The rows of a group lie close to one hidden flat surface of 10 dimensions, which may be shifted away from zero. Surfaces can cross.
(in the rows, 128 means zero)
Known rows, each followed by its group:
[ 98 141 145 147 134 155 127 121 184  99 137 122 161 119 150 128 147 129
 150]  q_834
[129 167 135 146 129 139 138 115 133 129 103 125  76 147 144  96 149 140
 104]  q_841
[112 128 113  55 180 148 145 105  94 122 129 125 159 133 163 172 140 119
  88]  q_565
[139 114 128 106  90 124 102 170 135 161 159 129 129 117 135 109  95 114
 157]  q_834
[151 112 153 123 151  43 120 152 124 170 149 120 131  88 129 188 167 138
  86]  q_844
[ 93  96  53 174 121 158 115 100 139 147 129  95 131 125 150  93 176 114
 193]  q_120
[184  70  86  54 122  79 101 185 107 119 186 121 109 150 127 111 142 109
 121]  q_37
[112  38 142 153 160 105 114 154  57 132 183 175 139 116  59 148 128 130
 123]  q_841
[152  93 180 169 103 125 116 153 139 127 122 171 136 139  99 141  66 164
 129]  q_120
[148  89 114  89 134 151  82 200 159 112 198 145 155 143  94  78 121 129
 177]  q_334
[170 161 125 130 114 106 136 124 173 187  54 112 114 140 141 164 104 129
 118]  q_472
[134 137 113 108 116 142 113 140 142  96 143 127 181 124  87  99 106 134
 168]  q_37
[143  87 150 151 136  99 121 149 137 142 132 157 117 168 110 148  98 112
 118]  q_120
[126  41 173 195  89 163 110 173 133 147 183 158  80  97 173 121 128 173
 147]  q_37
[134  94 107  46 158 166 136 137 109 115 165 126 132 113 191 155 164 138
 101]  q_472
[109 137 126 153  93 209 135 104 161 126 110 113 142  84 184 114 135 175
 166]  q_472
[150 115 148 105 160 124 151 144 109  96 151 157  68 126  86 155 144 105
  76]  q_841
[103 146 122 100 150 174 118 128 153 128 141 112 177 132 182 113 141 141
 150]  q_844
[131 124 114  93 120 138 143 142  81 133 173 125  89  88 124 131 139 116
 119]  q_841
[152 169 128 169 109  94 143 127 140 126 116 102 122  95  82 130 126 143
 145]  q_472
[ 91 124 111 167 149 160 124 126 123 129 159 117 164 119 121 104 139 142
 176]  q_834
[114 108 114  74 105 135 149 116  81  79 164 131 119 104 128 139 116  80
 112]  q_844
[135 112  58 126 125 153 105  99 116 118  87 121 162 155 100  86 133 140
 168]  q_37
[154 131 156 156 117 137 167 136 179 148 109 133  52  98 126 199 122 104
 105]  q_565
[ 85 100 121 126 160 149 129 134  72 148 169 151 113 117  97 124 134 101
 125]  q_334
[105 140 144 126 168 155 157  94 131 115 108 134 151 129 138 180 126 119
 106]  q_565
[ 86 162 127 116 154 148  97 123 104 121 142 132 167 138  99  55 154 144
 147]  q_334
[151 192  97  50 121 168 145 139 133  94 144 117 114  66  44 111 126 109
 148]  q_37
[ 94  73 102 156 111 135  95 140  65 131 172 148 133 101  73  66 148 143
 168]  q_334
[140 128  91 111 169  82 159 104  72 167 113  92 139 147 164 184 132 120
  92]  q_334
[141  67 122 157 121  77  67 175  82 215 149 123 136 200 201  73 117 173
 138]  q_120
[160 107 165 130  61  98 129 127 149  75 127 138 109  70 121 141 137 149
 111]  q_120
[127 108 135 130 101 129 123 115 163 112 111 129 118 118 156 143 140 117
 124]  q_565
[131 114 151 118 131 157 135 166 151  99 192 140 102  86 107 132 144 125
 135]  q_37
[ 59 118 172 141 175 134 100 145  99 133 184 153 182 145 136 103 130 130
 129]  q_334
[ 65 144 139 202 171 145 152  83  94 130 116 122 188 171 156 138  98 144
 143]  q_565
[125 135 137 145 141 103 111 136 134 179 120 112 143 119 158 133 152 162
 127]  q_844
[121 167 109  82  74 173 103 138 149  93 149 118 108  58  90  51 161 126
 168]  q_834
[134  93  97 130 121 119 109 125 118 116 113 148 107 146  70 100 141 103
 131]  q_37
[145 142 179 122 114 103 143 127 152  86 135 129 104 118 157 141 143 134
  84]  q_841
[ 90 176 145  90 167 116  95  89 144 114  86 138 208 127  99 107 170 131
 111]  q_353
[131  94 134 115 137  94 131 141  82 138 158 131 100 138 147 136 136 117
  93]  q_841
[138 139 174 146  99 149 128 125 178 119  91 140  92 164 188 120 110 134
 105]  q_334
[ 87 151 121 121 167 144 116 120 109 173 117 141 126 146 106 109 138 104
 126]  q_565
[133 123 108 113 156 147 157 126 101 156 136 116 112 123 155 166 135 125
 116]  q_565
[115 132 139 144 123 134 110 130 112 141 130 133 141 127 128  95 125 158
 139]  q_120
[103  79 104 120 141 146  75 127 120 154 113 153 183 145 117  92 135 149
 157]  q_472
[123 172 142 108 150 141 171 105 108  83 132 123 126  94  95 156 134 119
 103]  q_353
[ 97 164 109 143 136 136 127 101 129 135 104  97 177 189 187  93 104 125
 156]  q_334
[119  88 119 114 201 154  72 132 164 145  90 172 180 162  78 124 171 151
 127]  q_472
[154 111 111  61 126  96 122 163 118 113 181 121 132 120 118 136 123  95
 124]  q_834
[153  60 121 130  86  88  96 155 159  88 173 119 165 115 138 114 139 136
 161]  q_120
[148 137 156 136 116 123 163 150 138 112 163 122  66  83 136 158 148 123
 107]  q_472
[202 136 103 116  85 125 122 175 133 150 133 113 117  83  86 123 100 175
 165]  q_834
[121 117 124 132 119 171 113 155 149  99 184 132 133  58  81  96 164 154
 176]  q_472
[165 114  95 156 126  68 142  98 132 122  88  99 153 133 113 168 133 142
 130]  q_334
[146 130 102  73 154 139 127 126 138 144 106 121 148 129 142 154 141 129
 117]  q_472
[127  95  99 126 122 176 108 123 139 158 106 139 103 103 137 119 175 150
 139]  q_565
[123 166 129 116 187 155 168 113 165  83 142 111 174 115 112 181 141 119
 132]  q_353
[ 76 107 145 158  96  89 107 104 108  69 164 130 228 115  88 105  96 109
 172]  q_844
[132 117 164 123 108 102 133 140 168  96 157 108 194 144 201 155  86 128
 138]  q_844
[ 98 134 111 102 110 117 122 106  94 132 118 136  95 131 123 107 139  77
 106]  q_565
[133 162 155 124 111 151  98 188 151 119 186 139 108  99  63  56 126 139
 167]  q_37
[139 147 195 145  94  82 127 145 137 118 136 144 124 123 117 134  83 124
 106]  q_353
[144 116 100 121 138 144 129 151 148 172 139 106 142 125 160 146 123 132
 159]  q_353
[137 126 139  88 130 120 133 110 137 124  91 153  81 112 115 161 155 103
  67]  q_353
[137  80 122 190 168 120 159 144  78 114 178 132 121 106  56 158 141 160
 138]  q_834
[105 131 121 111 103 148 105 101  62  79 122 152 117 130 109  52 148 149
 114]  q_353
[145 114 144  87 115 115 144 147 128  91 164 144 108 108 110 154 119  96
 105]  q_353
[122 145  99  87 110 164 134 123 108 113 149 108 154  63 118 121 136 142
 158]  q_353
[165  85 116 124  88 130 145 149 108 178 124 144  45  91 119 176 103 105
 113]  q_834
[ 95  97 116 193  94 133 110 103 124 123 118 126 124 135 139  84 143 132
 163]  q_565
[106 183 136 163 154 164 152  92 148 120  90 115 157 109 117 141 141 163
 137]  q_353
[159  84 135 132  85  76  80 153 171  84 147 130 176 130 112  94 132 143
 157]  q_834
[110 150 112  88 176 158 131 118 112 127 129 129 126 122 113 125 167 120
 108]  q_844
[107  93 166 169 125 138 119 133 115 139 130 163  81 161 161 118 123 133
 103]  q_844
[146 156 148 144 116 106 111 107 180 132  49 159  79 122  56 121 158 116
  99]  q_120
[117 155 149 156 108  93 122 110  82  85 127 129 150 125  72  79 109 144
 134]  q_120
[117 134 146 130 155 145  96 164 139 175 144 137 141 201 193  79 112 149
 133]  q_334
[108  72 121 122  96 116  94 174 100 121 204 154 153 103  65  91  98  93
 179]  q_834
[125  64 112 137 170 150 133 121 123  77 147 150 144 176 116 143 131 119
 124]  q_841
[ 99 173 153 142 188 117 120 118 154 104 124 131 172 197 117 102 131 120
 120]  q_844
[141  85 159 169 123 119 129 143  96 140 133 165  52 140 126 132 140 146
  87]  q_841
[ 86 122 108 140 128 192 150 126 153 129 157 128 116 101 112 139 114  72
 175]  q_841
[137 102 161 155 113  66 113 144 102  62 168 148 181 154  55 102  74 129
 143]  q_120
[115 115 119 158 159 128 140 104 117 152 103 132 157 115  98 178 123 131
 131]  q_841
[ 94 194 155 150 141  66 116  99 124  88 107 128 148 150  60  80 152 110
 109]  q_120
[119  84  71 185 161 221 138 114 172 161 106 124 103 140 152 145 168 147
 170]  q_353
[ 91  84 154 127 140 149 118 120 103 127 139 168 110 109 126 143 154 118
  99]  q_844
[161 122  76 100 111 128 125 128 144  84 136 103 163 111  94 114 133 132
 171]  q_334
[130 132 136 110 126 129 155 123  85 146 124 127 155 126 153 175  65 127
 120]  q_37
[134 109 145 116  92 145  96 146 193 167  90 163 122 116 114 146  99 100
 139]  q_472
[ 96 180 125  79 190 145 138 107 150 105 131 106 192 171 172 130 138 109
 119]  q_472
[192 122  93 109 108 105 140 157  47 117 169  99  87  85 109  98 155 195
 123]  q_844
[168 154  81  93 147  70 121 140 109 185 105  93 139 174 143 137 114 120
 119]  q_37
[117  78 141  79 106 114  96 149  73  80 192 148 149 121 137  82 133 132
 117]  q_353
[ 99 111 164 159 110 137 102 132 124 119 137 164 105 143 118  84 130 129
 127]  q_334
[138  90 168 199  86 129  78 189 151 117 195 132 155 104 132  51 132 214
 192]  q_834
[104 120 124 188 137 144  87 121 190 126 110 123 184 156 129  79 157 158
 180]  q_565
[165 104 139  74 144  96 118 167 127 105 164 140 159 181 138 135  85 117
 115]  q_37
[144 103 163 167 109 109 146 123  99 118 109 150  69 183 162 133  92 132
  81]  q_844
[107 133 124 157 133 197 136 132 165 110 139 140  78 148 131  93 134 113
 156]  q_841
[147 127 135 118 155  68 125 131 138 101 136 128 102 158 109 134 165 106
  87]  q_834
[127 161 198  93 140 113 140 151  75 134 173 122 154 122 208 141 100 185
  80]  q_120
[173 175 107  65 171 102 170 144 118 130 151  73 120 131 186 172 151 137
  90]  q_472
[132  60 152 145 179 154 103 163 137 201 126 176  82 137 138 165 164 150
  96]  q_565
[119  40 124 128  80 121 132 111  97  78 167 133 151  87 163 158 126 123
 134]  q_841
[112 147 101 109 142 214 151 119 110 107 142 127 120  97 106 114 134 138
 146]  q_37

New rows. What belongs after each?
[130 169 147 101  85 145 123  94 134  99  73 140 126  82 115 118 135 151
 107]  q_353
[129 138 103 111 129 146 143 107  95 129  98 138 114 136  86 128 111 108
 120]  q_37
[126  80 124  99 126 136 145 147  99 118 189 127  88  93 160 160 150 106
 106]  q_834
[ 88 181 153 149 146 110 155  95  72 125 114 137  88 132 105 122 139 110
  86]  q_120
[ 93 143 131  98 137 139  76  86 146 131  59 154 164 126 110  91 180 140
 108]  q_353
[ 79 149 145 175 136 144 123  92 163  88 105 147  92 118  89  94 187 104
 121]  q_834
[119 181 126  90 153 158  98 139 118 169 109 133 156 126 120  85 138 165
 133]  q_120
[143 166 118 117 142 135 172 100  67  67 119 125  72 180 122  93 119 128
  83]  q_353
[110  71 122 181 194 158 119 110 131  73 123 170 182 184  56 129 133 147
 146]  q_841
[146  95  93 112 142 103 108 154  75 165 154 122 117 145 131 110 141 141
 126]  q_334
[139 122  82  96 119 120 129 109 140 102 117 115  98 125 120 121 174  88
 121]  q_565
[136 122 114 142 113 107 155 130 146 100 157 101 110 119 127 146 126  90
 143]  q_565
[ 68  67 154 160 150  71  67 146  78 158 187 149 188 126 106  96 154 130
 137]  q_844
[110 128 171 189 185  81  93 138 182 110 114 176 118 218  47  93 138  82
 114]  q_37
[162 141 154 120 191 115 126 178 127 165 163 120 176 137 141 156 120 185
 121]  q_841
[159 160 102 111 149  86 117 121 139 102 106 105 165 147  86 111 156 144
 128]  q_334
[ 49  88  88 110 144 176 139  95  83 107 177 124 138 103 160 119 166  72
 148]  q_834
[208  81  70  78 158 209 184 108  73  85  87 158   8 109  88 178 167 165
  65]  q_841
[122 182 120 127 163 116 122 130 172 119 128 106 180 134  80 116 136 117
 158]  q_37
[158 107 102 146 121 153  99 158 186 118 130 128  86 128 104  72 180 155
 158]  q_37
[107 152 147 133 157  83 154 125 126 168 123 131  70 157 132 172 124  49
  84]  q_841
[139 119 132 170  91 108 131 146 167 150 138 111  91 129 152 132 117 110
 146]  q_565
[143 189  95 151 162  81 156 129  67 155 136  82  87 139 107 100 164 144
 111]  q_472
[117 189 112  99 145 169 121 147 174 129 155  97 138  96 128  89 171 131
 164]  q_844
[ 68 135 104  68 128 137 110  84  96 139  80 151 143 173 118 112 102  41
 115]  q_472
[ 93 167 127  96 137 112  95  93 116 173  69 140 147 103  97 110 168 122
 107]  q_353
[125 107 110 163 145 140 118 148 134 112 159 125 134 188 127  84 110 122
 167]  q_353
[121 101  94 121 132 136 112 149  97 110 195 111 165 105 123  94 147 145
 171]  q_834
[ 96 185 192 169 106 179 125 114 102 144  95 156 134  89 118  90 105 206
 126]  q_120
[152 154 149 101  87 111 143 140 105 117 135 122 107 104 131 126  95 132
 114]  q_353
[149 123 104  93 145 132 122 132 122 178  99 125 106 144 158 145 136 130
 105]  q_472
[ 88  88 165 194 214  87 128 137 137  99 192 125 196 190 153 154 148 131
 125]  q_834
[119 140  86 125 184 152 153  93 128 124  95 119 159 151  98 160 132 115
 135]  q_841
[131 215 128  88 113  91 126 131 100 159 123  91 177 107 125 104  99 142
 140]  q_353
[125 158  74 110 103 108 145  96  67 161 103  77 146 176 200 106  84 119
 142]  q_844
[ 64 121 154 135 159 139 133 113 109  99 168 135 195 112 128 143 126 123
 135]  q_334
[123 121  59 163 146 135 127 117 103 166 120  96 108 151 134  96 165 138
 157]  q_565
[ 92 169 151  68 137  99 103 129 160  96 142 140 160 140  85 103 128  50
 119]  q_565
[116  77  86 106 143  84 123 126  92 148 138 141 147 157  85 164  99  47
 133]  q_834
[124  99 131 117 112 180 119 149 116 122 167 133 108 125 184  99 134 157
 137]  q_844
[130 125 146 118 138 123 136 137 159  98 159 124 124 117 141 139 154 121
 114]  q_834
[101 208  95 109 150 108 139  64 133  73  84  84 173 178 142  85 155 104
 123]  q_841
[ 80  29 101 183  99 159 130  99  84  90 164 144 112  73 111 126 166 120
 159]  q_834
[ 95 107 166 118 166  88  61 125 192 110 107 177 180 197  93  98 157  89
 107]  q_353
[ 87 149 115 161 142 105 153 106  68 130 175  64 164 151 237 109 137 152
 135]  q_120
[117 178 121  86 128 140 143 127 114  86 160 113 169  83  72 112 120 115
 149]  q_353
[103 127 121 135 138 138 132 130 125 124 151 127 113 156 139 107 129  98
 136]  q_841
[104 130 177 154 155 132  97 149 133 178 133 152 139 162 159 109 122 156
 118]  q_120
[ 88 184 157 122 110 111 152 166 102 127 226  98  67 123 175  83 118  65
 131]  q_472
[131 140 134 145 150 111 133 123 139 122 122 120 152 157 128 138 114 128
 128]  q_120
[ 87 143 159  91 174 126 118 146 171 126 166 142 144 123 129 141 161  76
 113]  q_844
[152 118 118 153  91 135 117 112 176 106  76 142 126 115  76 126 123 131
 149]  q_37
[172 193 118  81 201 144 151 149 198 115 144  82 170 114 149 166 172 171
 128]  q_472
[ 64 104  76 142 157  97 137 101  84 131 185  92 190  60  89 160 181  81
 168]  q_37
[158 125 106 175 154 150 148 123 141 221  55 136  63 129 116 181 141 150
 115]  q_334
[113 140 123 177 131 186 131 118 149 123 111 135 113 135 125  96 134 154
 156]  q_841
[116 121 143 127 173 109 137 125 110  65 173 132 146 116  94 133 170 128
 107]  q_472
[ 74 115 145 142 149 110 130 130 107 103 169 165  83 143  60 117 135  33
 113]  q_841
[ 80  87 174 221  91  76  96 123 102 168 128 141 140 133 155 108 118 142
 137]  q_841
[113 186 120 140 105 147 125  91 124 143  64 131 112 109  87  92 127 136
 134]  q_353
[118 218 119 136 161 145 169  96  86  76 128  93 161 153 111  89 109 154
 136]  q_353
[101 120 154  56 149 149  82 126 165 129 108 165 176 137 149 128 150 123
 103]  q_565
[109 168 157  85 117 181 112 103 177 170  45 154 120 102 154 145 130 129
 100]  q_565
[137 137  84 124 148 126 135 148  86 184 143 107 118 133 117 120 115 132
 150]  q_834
[115 132 130  83 117 118 152 137 122 122 179 109 134  75 141 167 123  79
 126]  q_841
[100 152 173 169 134 128 132 152 120 213 131 139 110 149 166 139  81 123
 130]  q_565
[137 112 156 148 125 162 151 117 125  73 143 134 126 130 165 137 124 170
 114]  q_353
[119  85 178 140 114 155 125 135 129 103 162 154 145  45 128 165 154 179
 122]  q_334
[173  60  86 141  95 134 121 136 129 133 140  91 174 109 204 141 133 203
 171]  q_834
[123  88 158 171 143 131 115 114 117 120 114 148 181  83 113 152 164 214
 121]  q_844
[152 203 117 111 155 121 123 143 147 163 111  93  95 155 161  81 166 157
 113]  q_834
[ 88 147 136 148 127 144 139 104  39 105 142 132 116 105 106  84 141 158
 116]  q_353
[ 98  90  62 147 117 160 127  98  91 148 124 106 140 114 152 111 153 133
 168]  q_834
[109  95  79 158 102 137  99 122 100 169 116 128  77 132 120  65 172 122
 151]  q_565
[108 163 123 144 132 159 139 115 143 128 120 116 125 109 119 114 134 125
 149]  q_841
[108 141 145 179 108 182 128 104 153  91 109 136 139 123 133  93 124 164
 156]  q_844
[119 154 121 152 132 111 130 120 108 199 103 106 117 134 165 137 125 135
 128]  q_841
[100 102 144 196 165 146 106 131 177 134 128 152 147 143  92 115 157 139
 153]  q_565
[150 156 169  74 179  72 119 121 155 100  97 134 161 212 178 148 131 129
  54]  q_353
[129 101 113 159 160 105 130 131 159 119 137 131 164 151  69 162 111  89
 155]  q_334
[133 149 166 142 143 165 136 179 145 115 204 116 110  88 151 103 155 185
 139]  q_834
[110 129 154 134 146 160 136 162 150  85 208 135 168  84  86 131 119 127
 171]  q_834
[134 109 136 132 138 145 132 138 161 136 127 135 127 126 141 159 126 129
 134]  q_120
[147 208 127 114 171 101 182 100  77 134  95  98 127 170 140 160  95 135
  83]  q_120
[111 138 121 110 184 111 108 144 128 115 165 131 160 140  75 103 162 118
 134]  q_472
[103  89 146 157 104 162 125 127 133  75 164 148 139  85  95 118 131 134
 153]  q_841
[152 131 134 108 113 103 118 160 108 148 147 133 108 126 105 119 100 112
 124]  q_37
[140 147 156 101 169  93 114 144 154 103 140 128 168 173 145 127 135 130
 104]  q_334
[119 137 169 116 155  89 146 136 188 108 163 115 171 149 169 191 107  74
 116]  q_841
[118  83 132 125 143 103 136 136 121 155 147 131 114 156 177 171 123  87
 107]  q_834
[ 98 132 143 129 142 142 102 129 165 121 135 143 167 143 107 107 130 112
 148]  q_472
[136 139 156 146  97 138 107 111 175 143  61 146 123 128 153 126 128 156
 118]  q_353
[ 94 103 112 152 122 130 118 119 106 145 133 138 107 130 104 107 135  95
 144]  q_834
[119 131 110 125 142 126 109 115  99 135 102 136 104 184 135  75 144 128
 111]  q_353
[164 103 129  52 122 173 170 109 136  51 125 143  88  76 148 195 162 126
  69]  q_353
[107 157 127 145 160 105  94 125 107 153 119 128 154 178 118  64 149 151
 128]  q_334
[147  96 116 149 106 195 149 137 128 144 129 135  87  80 149 148 127 170
 148]  q_841
[113  82 100 163 140 197 125 123 128 104 145 142 149 134 119 105 129 158
 178]  q_841
[140 134  57 130 112 116 120 117 150 128 115  84 119 140 139  89 168 116
 164]  q_565
[141 155 138 144 159 157 158 129 145 141 124 118  70 111 159 147 175 156
 103]  q_472
[136 110 134  62 138 125 113 121 140  36 135 158 129 166 114 103 144 102
  88]  q_353
[123 164 129 108 180 164 167  66 159  81  52 152  83 130  87 174 179 100
  65]  q_353
[111 107 136 100 163 136 137 157 123 143 163 157  83 176 127 149 101  58
 101]  q_334
[138 116 145 115 135 128 121 148 162 109 154 125 171 154 163 138 109 134
 138]  q_334
[ 84 118 199 108 141 116 114 125 108 165 119 175 134 158 172 157  96 101
  67]  q_565
[116 176 117 119 174 115 115 116 131 155  97 126 137 164  96 106 145 116
 116]  q_120
[163 139 102  67  78 145 110 143 183 129 121  99 160  98 173 118 120 141
 161]  q_834
[ 98 115  90 100 146 135 142  93 125 144 116 113 127 148 178 159 148  70
 117]  q_834
[140 125  90 114 144  98 129 156 124 137 179  84 156 155 167 120 127 118
 153]  q_565
[127 116  97  80 182 156 163 170  63 170 214  92 128 118 203 167 123 132
 130]  q_834
[150 135  88 103 125 117 120 130 105 144 106 122 125 151  95 106 113 115
 134]  q_37
[131 150 131 205 119 101 140 142 133 212 116  97  89 172 189 128  97 127
 144]  q_565
[147 164 104 105 166 124 163 133 149 138 132 106 118 133 105 169 122  87
 126]  q_353
[147 180 134 134 104 127 144 117 153 147  83 117 132 104 103 153  93 133
 139]  q_37
[136 121  71 148 152  91  97 119  92 133 129  93 156 166 118  63 176 168
 151]  q_834
[ 98  91 151 128 135 128 119 138 163 102 176 130 172 130 169 144 131 109
 144]  q_834
[121 151 168 163 150 157 142 144 194 123 143 130 113 100 124 149 149 140
 139]  q_37
[ 98 113 182 171  96 126 139 116 100 102 140 164  68  82  98 131 134 118
 100]  q_120
[126 105 158 130 189 120 119 130 110 112 141 144 185 187 163 138 136 178
  97]  q_844
[124 138  99 147 155  89 116 117 103 160  98 120 129 184 115 104 134 122
 123]  q_334
[132 125 109 208 122 110 123 111 122 153  76 134 125 178  75 102  93 134
 160]  q_120
[121 133  86 115 144 172 144 107  99 124 110 128 117 131 110 123 132 123
 134]  q_37
[127 134 134 142 136  73 116 130 119 103 152 105 179 161 139 106 123 137
 135]  q_120
[150 130 123  98  80 127 118 147 143 184 112 117 116  69 146 150 115 130
 136]  q_353
[115  71 127 140 129  94  81 164 123  84 193 148 206 158  65  81 101 118
 184]  q_120
[ 76 168 129 126 153 144 154  95  99 121 110 158  79 108  29 134 139  49
 102]  q_565
[152 202 104  74  85 138 118 109 113 116  80 106 138 131 130  65 110 150
 136]  q_353
